There are 4 ways to turn a row about zero (a turn may also mirror it). The second row of each pair is the first, turned, with some noise. The first 40 pairs use one turn. New pairs use 3 turns, one after the other, and a turn may come again.
(in the rows, 128 means zero)
Known pairs, each followed by its turns in order:
[166 157  83 112  91 133 109 100 108]
[106  86 131  74 130 161 134 139 164]	k86

[126 147  96 159 134  65 123 144  95]
[ 73  91 105 127  98 135  99 129 162]	k994

[152 137  93 152 139 113 109  97  94]
[150 135 171 142 112 147 132 170 153]	k981

[189 106  99 134 125 146  99 190 116]
[147 127 110 156 164 203 143 166 147]	k343

[111 124  92 178 141 107 124 121 126]
[ 87 100 141 105 130 126 103 159 136]	k994

[190 139 176 139  49 134  88 154 101]
[126 127  69 131  74 170 195 113  75]	k994

[122 126 159 130  81 118 150 131 153]
[138 131 110  97 120 132 120  79 151]	k343

[122 109  96 133 112 134 107 129 127]
[116 133 112 129 165 131 148 136 121]	k343

[ 96  81 159 118 186 126 118 132 143]
[177 138 152 177 116 104 103 138  95]	k86

[170 180  96 106 142 114 114 129 112]
[ 77 150 101 140 125 101 143  89 154]	k994

[165 117 148 136 157 131  88 162 144]
[120 130 102 154 141 164 134 157  84]	k981

[ 77  95 176 114 102 142 113 134 151]
[106 156  89 124 103 103 109  80  93]	k981

[128 137 121 142 122 146 164 129 103]
[147 161 110 145 105 124 134 124 111]	k343

[131 161 122 129 125 149 144 141 106]
[112 119 102 100 150 112 128 120 119]	k86

[108 140 172 120 115 133 147 131 116]
[ 99 117 101 109 108  97 127 125 135]	k981

[129  71  87 140  84 140 143 104 103]
[123 100  92 148 168 134 110 175  82]	k994

[145  94 152 199 113 153 140 107 119]
[124 181 149 130 162 127 180 166 124]	k86

[ 77 200  90 216 129 159 148 142 114]
[203  84 125  52 102 141  67 154 152]	k981

[ 92 120 140 176 114 141  79 128 147]
[131  83 157  76 113 125 154 148 104]	k994

[172 120 175 146 136 163 188 176 140]
[ 91 133  95 157 130  77 188 148  81]	k86

[121 150 118 124 136 118 134 156  81]
[110 135 115 180 113 136 117 136 125]	k343

[ 87 129 146 140  93 145 144  98 153]
[128 143 120  86 124 103 124  81 107]	k343

[123 100 102 106 161 146 113 124 185]
[191 109 132 141  82 111 139 133 137]	k86

[ 81  99 139 145 151 154 110 155 135]
[ 93 114 143 118 121 157 158 115  86]	k343

[142  79 139 107 125 117  96 108 107]
[135 104 177 146 130 158 121 153 113]	k86

[126 118  94 145 168 126 126 113 140]
[139 103 134 132 134 105 155 161 104]	k343

[120  76 123 156  95  77 154 157 127]
[122 155 155  75 118 149 174  97 105]	k981

[134 156 117  89 112 136 146 176 163]
[126 105 121 111 192 100 126 119 105]	k981

[142 132 113 103 146 135 110 126 129]
[121 135 127 137 152 115 146 111 144]	k994

[157  99 147 119 104  86 185  84 142]
[171 139 123 108 104  83 157 107 191]	k343

[ 94 156 166 172  86 123 125 121 166]
[166 153  76  84 102  92 129 128 118]	k981

[118 102 136 102 125 128 169 173 156]
[126 113 114 171 112 107 156  89 103]	k86

[160 138  82 110 113 126 100 141 106]
[124 141 178 136 163 132 115 160 122]	k981

[115  87 179  95 129 118 133 118 186]
[187 130 186 168 120 138 146 140 124]	k994

[159 105 184 124 163 103 143 140 143]
[100 137 139 182 101  98 121 161 102]	k86

[178 180 117 137 138 148 171 137  89]
[ 91 195  83 112 125 142 104 102 128]	k994

[103 100 152 100 120 127 166 122 114]
[114 128 165 141 130 113 131  89  96]	k86

[124 144 117 149 140  90 108 131 113]
[150 120 155 124 103 131 140 153 109]	k981

[139 182 168 133 154 120 142 129 156]
[127 174 163 118  85 128 126 100 144]	k994

[132 224 145 146 126 135 129 142  70]
[141 151 131 197 107 130  45 115  97]	k343

New pairs, each followed by its turns in order:
[119 112 102  88  82 137  98  88 149]
[ 74 108 102 130 146 154 162  90 138]	k343 k343 k343

[124 101  84 201 138 145  95 133 136]
[120 147 126 203 135 105  73 135 140]	k343 k86 k86

[113 141  92 113  54  40  89 128 131]
[165  98 140 133 218 102  88 179  92]	k86 k981 k343

[123 161 124 119 166 120 135 112 168]
[157 138 133 108 150 101 143 155  93]	k86 k86 k994

[162 110 135 122 135 156  96 126 124]
[141 130 110 105 150 136  94 121 152]	k86 k343 k981

[132  88  92 151 153 124 155 163 184]
[113 186 120  91 169 158 163 140 111]	k994 k343 k343

[ 71 139 137 134  59 109 158 160 101]
[113 110 137 192  57 105 134 147 112]	k86 k994 k981

[131  98 162 137 141 108 172 184 157]
[130 105 168  62 140 104 138  94 113]	k981 k981 k343

[159 129 142 101  82 141 119 183 102]
[105  98 113  93 111  96 113 129 185]	k994 k994 k994

[146  92 148 104 120 140 142 153 143]
[143 123 142 147 106 140  83 151 126]	k981 k994 k86

[ 86  95 130  93 172 119 136 114 224]
[ 75 171 125 166  66 190 108 114 164]	k981 k343 k994

[140  91  47 142  92 107 124  94 119]
[111 218 164 114 141 146 127 118 148]	k994 k981 k343

[114 168 138  95 118 137 176  94 103]
[111 147 162 140 143 162 148  76 159]	k343 k994 k86

[145 116 173  70 122 121 116 110 147]
[136 150 172 108  92 150 166 131 149]	k981 k343 k981

[139 139 119 152 144 157 122 164 176]
[129 119 163 105  77 148 119 152 138]	k86 k981 k343

[ 78  95  67 124 123 116  97 136 111]
[120 120 194 133 106 156 165 146  91]	k343 k981 k86

[ 64 150 119 117  58 127 189  82 121]
[182 117 150 154 131 118 148  23 126]	k981 k994 k343

[124  95  99 134 110 110 115 104 117]
[113 119 114 146 122 107 130 158 161]	k981 k981 k994

[155 116 143 176 109 111 185  90 142]
[ 99 144 178 156 165 109 133  95 168]	k994 k994 k981

[ 96 177 129 177 120  89 162 157 109]
[153 108 155  77 131 126 190 142  93]	k994 k86 k86

[109 118 114 116  68 111  94 151  97]
[102  68 124 179 116 128 132 146 132]	k86 k994 k981

[113 114 119 131 162  91 141 148 131]
[114 159 129 154 142 110  90 141 116]	k343 k343 k994

[102 117  97 121 183  78 113 108  66]
[131  98 107  70 118 140 105  51 152]	k981 k981 k86

[104 136 106 140 135 116  96 203 147]
[142 179 127  86 118 134 146 101 181]	k994 k86 k981

[174 150 115  50 120  72 163 107 192]
[113 117 123 118 140 218 131  56  64]	k994 k994 k86

[ 95  70  81  90 127  91 115 115 134]
[109 134  84 106 126 143  66  92  83]	k981 k86 k86

[108 190 128 180 134 130 138 135  71]
[ 91 139 165 131 102 112  68  76 135]	k343 k994 k981

[ 78 147  86 141 114 147  98 129 120]
[167 120  89  83 143 130 158 137 133]	k981 k86 k994

[121  88  86 123 104 152 150  91 174]
[113 111 163 151 136 163 116 133 199]	k981 k343 k343

[166 161 130  93 136 176 126 116 128]
[111 118  87 133 151 115 142  83  95]	k981 k994 k981

[118 107 129 123 115 109 124 148 141]
[126 115  98 127 139 122 146 119 122]	k994 k994 k86

[124 125 152 137 127  92 146 180 140]
[103 111  91 114 150 118 156 126 165]	k343 k86 k981

[137  86 108 202 100  86 141 116 137]
[154 103 156  87 154 170  77 120  93]	k994 k981 k86

[184 131  97 158 145 115 120  96 138]
[130 131 118 148 116 122 198 151 106]	k343 k343 k86

[144 102 158 146 148 145 160 125 101]
[114  99 135  89 136 125 165 147 145]	k994 k981 k994

[ 64 127 129 148 108 108 141  92 131]
[109 108 175  85 136 125  98  97 120]	k343 k86 k343

[133  73 102 141 161 104 110 171  96]
[181 148  73 143 167 126 107 126 141]	k994 k343 k994

[162 119 145 116 103 107 136 140 124]
[140 134 114 156 153 139 149 114 146]	k343 k343 k994

[150 146  92 119 154 110 129  91 128]
[118 129  88 104 128 128 149 120  83]	k981 k994 k86

[154 114 137  71 146 145 154  85 128]
[107 133 100 122 155 167 150 161  80]	k86 k994 k994

[146 173 171 152 106 115 179 102 149]
[ 94 158  55 134 130  95 118 120 145]	k343 k981 k86

[131 175  82 132 114 187 100 136 190]
[196 208 114 117 137 114 134 151 108]	k994 k994 k981

[120 187  86  77 126 146 131  97 114]
[189 107 156 159 111 118 184 116 125]	k86 k994 k343

[132 148 120 121 138 155  83 165 147]
[130  86 126  86 150 122 153 116 105]	k343 k981 k994

[ 98 131 160 102 146 109 160 142 200]
[149 119  80  78 113  78  98 154 125]	k994 k86 k994

[151  98 120  86 144 150 190 143 155]
[ 96 110 149 126 175 195 123 132 103]	k994 k981 k981

[143 152 169 109  94  92 103 130 183]
[ 99  58 139  98 147  95 148 125 105]	k981 k86 k343

